The rows are grouped in 5 different ways at once. Each group adds its own fixed numbers to the row, and there is some noise. The rows also spread widely along 16 directions, which tell nothing about the answers.
(in the rows, 128 means zero)
Some rows, each with its group in each grouping after it:
[139 169 168 156 139 157 155 126  74 126 137 105  96 131  89  98 108 100
 177 165  96 126 150 150 177  88 117 101  58  93 171 144 130 111  99]  Z174 Z360 (1) Z705 K
[ 94 156 118 122 101 128  41 138 170 133 131  81 113 141 144 156  66  95
 143 110 175 137 142 120 149 146 110 138 123 131 141 138 176 187 109]  Z557 Z823 (2) Z368 G
[128 116  88 127 143 134 129  88 119 134 145  76 145  89  98 164 157 123
 154  74  77 140 122 149  90 170 140  88 106  96  96 147 144  93 114]  Z557 Z664 (0) Z769 K
[168 131 130  81 128  36  81 169 117 142 115  92  96 139 209 132 149 125
 159  95 168 120 133 163 127 106 141 129 146 108 134  98 103 147 142]  Z339 Z820 (2) Z705 G
[218 120  82 158 162 131 128 194 140 142 125  63 151 144 115 135  92 152
 142  97 129 123 103 144 115 178  96  80 127 140 119 104 114 138 108]  Z285 Z823 (1) Z669 F
[134 163 142 156 149 121 165 165  85 162 132 107  77 130  94 104 113 118
 157 138 121 145 161 157 187  89 147 127 148 130 198 123 121 124 110]  Z636 Z360 (0) Z669 P
[159 120  96 149 171 143 124  99 182 106 146  75 175 182 131 132 120 141
 173 138  90 142  96 109 160 125 127  53 110 118 108 124 136 152  88]  Z636 Z820 (0) Z368 P
[144 160 159 100  90 121 155  93 144 117 126 123 114 128 122 113 124 146
 153 145 121 119 141 163  69 129 101 157  92 166 165 154 142 132  79]  Z285 Z500 (1) Z769 J
[155 114 106 151 184 122 155 112  91 123 166 131  67 152  77 168 163 143
 185 102 124 162 126 133 108 137 157 131 162 154 148 147 124 135 117]  Z339 Z500 (1) Z368 J
[132  99 126 128 124 128 155 155 123 128 110 149 161 106 115 111 125 151
  96 110 123 107 116 158  99 153  88 118 124 130 122 120  88 101 148]  Z174 Z664 (2) Z368 F
[204 136 196 117 113 136 173 115 103 102 139 119 127 181 126 105 124 137
 121 192 115 101  96 145  95 106  83 114  77 146 117 119 117 132 119]  Z339 Z664 (0) Z669 C
[190 156 172 163 199 130 176 108 125 128 141  62 141 184 168 103 153 124
 135 180  57 117  97 146 195 110 148  86 131 139 184  99 129 163 157]  Z636 Z664 (0) Z769 C
[ 86 105 111 128 106 104 107 151 126 140 166 156 163 118  85 157 128 124
 105  88 150 132 120  94 111 153 116 190 156 173 139 140 128 136 135]  Z174 Z360 (1) Z368 C
[131 122 138 147 166 195 150 132 167  95 132 148  93 150  97 119 161 131
 137 127 119 110  89  78 131 118 158 133  93 150 117 163 170 132 114]  Z339 Z820 (1) Z769 P
[118  86 125 107 150 127 104 130 118 144 119 123 148 142 107 150 127 132
  40 117 159 146  93 146  88 155 129 149 190 159 105 126 120 129 209]  Z339 Z664 (2) Z669 F
[ 21 108 117 132 189 158 103  78 167 130 109 166  74 125 144 117 189 124
 118 115 128 108 105  96 186  99 184 147 154  95 116 132 153 156 187]  Z557 Z820 (2) Z368 G
[159 169 183 107  84 146 132 137 145 118 136 126  76 162 170 128  85 117
  76 175 151 132 114 147 165  86 142 117 123 119 142  87 143 134 157]  Z339 Z664 (1) Z705 K
[ 93  90  99 112 137 138 108 122 149 116 116 155 108 108  95 134 146 137
 177  65 153 102 123 119  68 160 100 156  95 129 109 179 134 136  80]  Z285 Z823 (2) Z368 C
[124 151 101 154 118 135 106 117 118  96 135 132  80 130 166 136 135 114
 152 109 154 139 127  69 114 141 188 150 171 112  96 129 175 112 155]  Z174 Z360 (0) Z368 G
[124 128 192 138 165 196 176  95 115 108 123 157  81 164  72 107 154 120
  74 184 116 143  85 131 117  95 163 139 131 146 139 153 147 114 166]  Z636 Z823 (0) Z769 J
[129 149 134 105 116  98 120 145 162 135 109 127  94  88 193 129 149 127
 157  69 156  98 137 157  97 174 140 171 127 155 174 141 146 146 133]  Z557 Z823 (1) Z368 F
[148  95 137  86 131  83 154 132 136 147 157 135  83 117  96 156 195 147
 134  86 129 131 111 182  91 114 148 145 129 161 180 142 107 119  95]  Z174 Z500 (0) Z368 C
[128 134 184 104 116 142 178  72 176 110 117 158 141 113 168  97 150 130
 109 152 103 106 110 171 123 115 139 102  96 125 159 138 121 100 148]  Z174 Z820 (0) Z368 F
[ 70 108 129 176 144 154 153 155  66 141 120 190 153 106  45 103 103 126
 118 128 129 115 142 106 137 140  82 150 136 130 103 135  85 117 164]  Z557 Z820 (2) Z669 F
[114  91 105 101 176  60 120  85  77 144  98  84 156 172 109 103 179 172
 148 142 128 145 126 165  96  95 112 147 151 153 127 141  93 148 132]  Z174 Z820 (0) Z368 F
[ 89 125  61 167 122 165 114 111  94 110 146 126 122 130  83 142  94 131
 133 118 129 149 131  67 141 122 135 102 147  73  42 119 137 100 127]  Z174 Z664 (0) Z669 K
[103 109 106 154 173 114 106  97 139 134 148 113 160 136 120 144 105 117
 178 110 120 133 130 158 191 134 105  59 129  80 136 136  93 165 132]  Z174 Z820 (0) Z368 P
[ 94 104  93 103 135 132  63 114 210 140 144 112 127 122 144 181 124 127
  55  77 162 133  74 145 126 168 151 119 171 110 102 113 142 158 181]  Z174 Z823 (1) Z769 K
[121 115 124 126 155  86 112 108  68 119 123 111 148 156 129 125 120 127
 156 130 142 148 147 156 128 117 112 109 161  98 118 131  89 135 153]  Z339 Z664 (0) Z769 G
[127 127 142 167 127 164 150 151 139 122 119 143 162 151 109  89 102 144
  83 174 115  96  96  92 157 120  85 125 111 143 109 100 121 141 151]  Z174 Z820 (2) Z368 C
[115 154 128 162 146 133 156  93 118 119 112 122 133 150 149  96  90 144
 119 164 126 138 133 145 167 114 133  93 169  92 130 106 106 128 169]  Z174 Z823 (0) Z769 P
[130 112 188  98 126 101 123  84  84 120 159 152 159 158 110 139 140 114
  70 172 137 139 103 139  98 107 125 155 147 148 120 130 106 127 190]  Z339 Z500 (1) Z669 G
[159 119 159  82 109 117 158 116 130 136  99 100 150 140 114 103 131 148
 103 156 126 137 121 194  82 102 114 111 102 149 137 142 111  97 107]  Z557 Z820 (0) Z669 P
[143 121 122 113 113 181 111  99 170 123 143  89 155 146  81 161 110 130
  34 149 122 175  81 124  77 152 162 129 149 179 114 135 183 106 152]  Z636 Z500 (1) Z368 G
[165 161 100 150 100 145 168 173 160 120  98 116 126 137 144 105  84 166
  91 135 151 148 135 119 102 147 158 152 198 179 146 104 142 108 132]  Z636 Z500 (0) Z769 K
[138 122  68 142 159 112 139  95  95 130 105  85  83 183 109 125  92 179
 142 149 154 195 146 180 105 119 133 102 204 114 114 106 101 129 134]  Z174 Z360 (2) Z368 K
[136 161 133 112  75  72 117 164 148 127 166 137 146 107 213 147 104 102
 120  90 144 136 148 119 157 133 166 141 178 123 152  88 121 113 150]  Z636 Z664 (1) Z669 G
[ 65 106  76 113 138 118 135 103 177 139 129 165 146  79 128 140 149 149
 135  62 135 127 135 132 115 153 153 145 183 118 133 139 107 108 133]  Z636 Z500 (0) Z669 J
[172 110  89  94 115  70 113 135 145 142 132  94 119 159 134 152  96 175
 134 106 175 151 120 215  81 151  84 106 167 121 121  98  75 150 114]  Z174 Z360 (1) Z669 J
[159 133 131 177 139 115 139 235 109 114 165 198  79 110 127 152 105  92
 200  57 182 121 154 103 157 163 153 149 178 144 176 143  96 139 126]  Z636 Z500 (0) Z669 F
[149 132 171 112 164 135 124 133 157 138 162 127  28 153 114 146 163 109
 155 120 134 106  89 162 163  99 134 112  96 109 158 128 130 178 109]  Z636 Z823 (0) Z669 J
[131 114 168 127 139 130 131 154  90 124 127 146 135 151 120 137 123 100
  69 138 160 172 123 133 113 132 172 173 194 186 169 150 134 120 196]  Z636 Z664 (1) Z368 K

New rows, each followed by its group in each grouping:
[101 118 123 158 144 151  63 161 126 109 143 125 173 164 138 150  78  81
 101 128 158 147 117  54 196 119 162 118 177 115 114 129 152 144 184]  Z285 Z664 (0) Z705 G
[137 150 110 112  39 162 118 174 152 138 133 130  75  82  81 144  76 126
 104  96 171 127 131 144  80 141 106 131 101 114 105 131 154  83  77]  Z174 Z360 (0) Z669 J
[152 155 123 184 142 111 176 156  53 145 170 142  99 136  84 128 108 140
 162 129 111 121 136 103 155 130  99 130 140 125 120  93  98 136 130]  Z339 Z823 (1) Z669 P
[123 135 180 130  97 134 152 133  80 132 158 188  95 104  76 132 122 106
 110 126 138 108 114 130  93 144  99 159 112 129 111 131 109 115 150]  Z636 Z823 (0) Z669 F
[108 125 149 100 135 114 105  70  88 126 139 138  63 123  98 143 151 112
 184 113 149 122 132 150  60 141 100 161  98 120 100 176 137 152 121]  Z339 Z820 (2) Z669 J
[133  99 121 149 182 163  97 107 113 107 131 105  85 210  53 149  79 129
 146 157 175 172 111 174 137 123 105  83 147 105 116 154 109 180 130]  Z174 Z360 (0) Z769 K
[117  98 120 133 178 130 116  69 126 104 136 116 173 182 149 148 149 131
 101 141 124 151  91 100 112 149 162 134 193 149  92 131 135 147 203]  Z557 Z664 (0) Z669 F
[153 163 180 102  43 100 126 157 151 121 153 134 164 144 168 126  80 124
  82 156 133 102 119 108 127 120  82 150 110 152 126  81 130 134 134]  Z339 Z664 (2) Z705 G
[ 77 133 181 160 126 154 117 109  99 133 182 178 115 151  88 142  93  89
  78 174 128 111  99 107 209  99  97 117 135  89 113  99 108 169 196]  Z174 Z664 (0) Z669 J
[135 166 110 157 107 123 167  96 115 149 144  86 210 104 108 109 118 142
 109 148  51 132 124 104 113 151 108 120 126 144 106 102 139  96 132]  Z636 Z820 (0) Z769 J
[154 149  76 141  99 124 120 166 154 129 136  76 152  85 149 155  92 123
 135  59 123 150 149 129  96 190 150 118 158 145 138 133 155  92 112]  Z174 Z664 (2) Z769 F
[141 119 131  91 163 113 167 113 124 129  82  99 132 166 117  80 161 170
 139 149 132 163 141 172  86  90 153 161 143 193 178 166 122 114 100]  Z636 Z820 (1) Z669 F
[116 150  90 168 138 147 163 112 105 125 172 107  92 156  61 155 137 153
 150 122  90 169 134  77 120 132 158 163 155 178 125 125 174 131  98]  Z557 Z664 (1) Z769 G
[ 82 102  88 136 152 138 102 102  95 127 138 120 136 161  29 134 121 150
 151 131 140 144 132  95 101 119  99 168 129 159 105 163 136 156  93]  Z285 Z500 (1) Z669 G
[145 155 146 114 101 138 100 195 148 125 105 126  41 112 162 122  95  99
 125 109 205 129 150 165 153 100 178 131 150 119 186 141 147 120 124]  Z174 Z500 (0) Z669 G
[118 125 134 102 101 123 128  32 120 119 169 130 136 120  85 151 119 141
 123 144  94 125 101 175  72 151  75 100  87  84  71 114 101 131 125]  Z636 Z500 (1) Z769 C
[103 101 186 129 155 120 143  96  65 124 155 180 143 153  84 132 143  95
  96 155 134 143 113 126 134  94 141 141 150 125 129 150  94 118 183]  Z285 Z823 (0) Z669 K
[138 130 129 117 100 150 144 140 220 101 167 152 126 116 139 140 121 127
 148  95 112 111 110 127 153 115 140  79  82  94 133 127 127 102  68]  Z285 Z360 (1) Z769 P
[163 124 129 149 189  95 139 164  99 148 146  88 105 171 110 140 132 118
 165 113 135 176 147 144 152 113 176 142 192 179 204 153 127 144 120]  Z285 Z360 (2) Z669 P
[122 121 207  69 115 135  73 164 130 120  98 126  68 129 126 106 175  90
  81 134 184  87  89 151 102  82 142 171  74 128 146 170 160 137 141]  Z174 Z823 (0) Z769 G
[ 92 177 147 116  87 160 179  95 198 125 117 157  98  46 171 103 127 121
 130  93 100 101 145 152 113 156 156 132 105 108 162 141 156  82 115]  Z636 Z823 (2) Z769 P
[109 154 188 157  87  98 176 154  98 106 159 211 186 112 131  99  81 111
 140 150 122 103 164 112 162 116  87 142 132 131 161 122  67 115 141]  Z339 Z500 (2) Z769 P
[158 141 143 132 151 129 162 150 123 127 110  95 148  83 140 106 167 112
 172  81  86 104 139 142  77 183 136 156  99 168 176 179 153 106 107]  Z636 Z664 (2) Z769 K
[167  82 130 136 185 134  82 170 133 108 179 107 122 177 124 171 162  97
 116 113 112 135  60  93 177 106 165  67 127  92  85 108 125 143 146]  Z636 Z664 (2) Z368 P
[175 148 135 156 170 105 187 172  89 138 105  95 108 182 154  65 159 168
 118 186 101 126 124 111 181  52 153 129 154 146 162  71 111 112 136]  Z339 Z360 (2) Z368 C
[ 61  85 118 105 173 148  94 100 166 114 117 131 154 184 112 137 105 135
 116 139 164 163 124 158 174  93 129 103 157 113 142 154 103 161 136]  Z557 Z664 (1) Z669 J
[ 39 116  89 148 154 191 132  83 186 102 109 157 156 127  96  95 136 151
 118 132 113 107 111  74 157 114 137 133 127 108 105 143 143 129 121]  Z636 Z500 (0) Z769 C
[122 123 153 109 156 148  67 109 148 114 135  93 108 147 139 129 135  89
 125 142 122 117  97 146 166  90 139  71  82  58 108 131 140 138 138]  Z285 Z360 (2) Z769 F
[138 148 115  92 142  96 121  74 129 149 102  56 118 144 174 118 136 150
 102 145 128 152 125 172  99 115 150 124 165 126 129 112 141 121 156]  Z339 Z823 (2) Z669 J
[105  80 137 117 196 147  96  95 162 131 143 126 105 136 112 154 174 107
 121 109 119 121  78 163 159 120 142  76 109  85 122 147 119 151 161]  Z174 Z820 (2) Z368 J
[165 145 145 109  95 104 147 171 158 108 148 143 167 106 171 126 170 116
 137  87 129 114 119  74  62 161 166 209 134 204 157 157 164  95 112]  Z636 Z360 (1) Z669 J
[ 58  93 132 101 158 161 109  74 172 111  93 140 194 157 107  92 115 136
  95 158 145 130 112 146 131 110 110 121 130 116 123 162 112 133 150]  Z636 Z360 (0) Z669 F
[173 138 117 162 149  83 147 170  92 126 161 130 157 134 170 138 105 105
 156 108 125 169 147 125 178 124 177  84 192 105 136 100  81  99 158]  Z636 Z820 (1) Z669 P
[109 140 119 151 140 111 132 176  72 127 141 136 136  84 135 134 163  91
 180  64 123 128 165  70 121 152 178 195 145 167 161 174 156 100 131]  Z557 Z664 (1) Z669 F
[130 152 121 100 118 114 109  96 168 135 149  93 136 106 169 141 141 118
 124 115 107 123 114 143 132 130 154 115 123 107 134 114 147 123 128]  Z636 Z500 (1) Z669 J
[229 118 161 107 140  56 126 199 109 139 155  85 134 170 144 143 158 133
 113 120 140 122  91 156 111 117 121 119 137 160 148  95  98 140 133]  Z339 Z823 (0) Z769 G
[119 106 110 116 152 108  79 188 133 132  72 112 144 159 172 100 135 144
  89 126 188 116 106 109 132 115 145 166 178 152 106 118 125 158 180]  Z557 Z820 (1) Z669 P
[172 107 100 134 145 125  75 142 140 105 134 103  92 162 118 166  78 121
 193  89 183 139 119 169  97 172 101  74 136  87  95 147 113 166 105]  Z285 Z360 (0) Z769 P
[121 134 130 163 130 162 134 136 154 129 170 125 202 176  87 128  81 131
  64 170 107 132  87  68 175 124 102 129 138 163 116  95 131 154 143]  Z636 Z823 (1) Z669 C
[114 151 123  91  65 127  85  94 165 130 162  79 157 140 136 156 107 124
  50 145 110 151 104 102 125 105 148 128 126 138  96  98 180 117 131]  Z285 Z664 (1) Z769 F
[ 77  62 128  94 159 150 120  96 191 111  92 180 173 137 119 113 164 158
  66 126 154 106  75 144  95 136 121 140 154 135 113 147 100 135 176]  Z636 Z500 (0) Z368 J
[ 74 114 137 140 113 173 132 129 128  77 131 204 121 146 118 114  91 115
 117 142 169 138 135  90 169  80 147 110 142  84  99 143 107  97 140]  Z174 Z664 (0) Z669 F
[154 143 141 120 144 150 116 130 154 142 154  85  59 151 109 174 131 100
 111 116 149 186 121 150 140 115 200 122 165 165 193 153 188 125 130]  Z339 Z360 (0) Z368 J
[178 122 166 101 123 106 117 111 105 142 124  81 137 158 126 135  88 126
  76 168 136 154 106 227 104 130  98  78 139 104 131 100  89 122 177]  Z174 Z360 (2) Z705 G
[114 137 116  98  98 148  90 113 127 127  91 102  76  89 125 132 116 112
 132  96 172 149 141 163  64 149 154 144 115 128 124 182 178 103 120]  Z174 Z820 (1) Z368 P
[119 101 200  78 140 126 138 124 131 129  86 161 111 140 129  87 155 132
  63 159 152 107  96 196  97 101 115 143 120 133 153 135  96 126 173]  Z636 Z823 (2) Z368 G
[129 110 128 137 195 115 137  79  77 118 100 115 106 173 100 116 114 145
 178 145 164 160 150 199 102 137 121 127 178 143 169 173  89 163 149]  Z174 Z500 (0) Z669 F
[157 122 120  92 115 143 122 103 183 128 135  79 151 183 128 137  98 165
  58 167 124 149  79 161 114 117 106  92 136 136  98  86 128 142 129]  Z636 Z664 (1) Z669 J
[103 146 136 186 173 150 158  93  67 123 111 134 137 107 114  97 114 114
 192 138  91 111 153 136 140 154  93  99 103  84 127 145 111 123 146]  Z557 Z823 (2) Z368 J
[195 157 163 147 126 153 126 126 141 110 183  99 116 159 155 158  91  77
 111 154 108 165 102 118 164 120 178  66 133 112 120 106 148 114 148]  Z636 Z820 (2) Z669 C
[144 112 185  83 132 104 156 128 129 106 117 177  68 160 153 113 156 123
 136 134 180 144 134 180 112  74 174 146 153 132 175 157 100 109 131]  Z285 Z360 (0) Z669 K
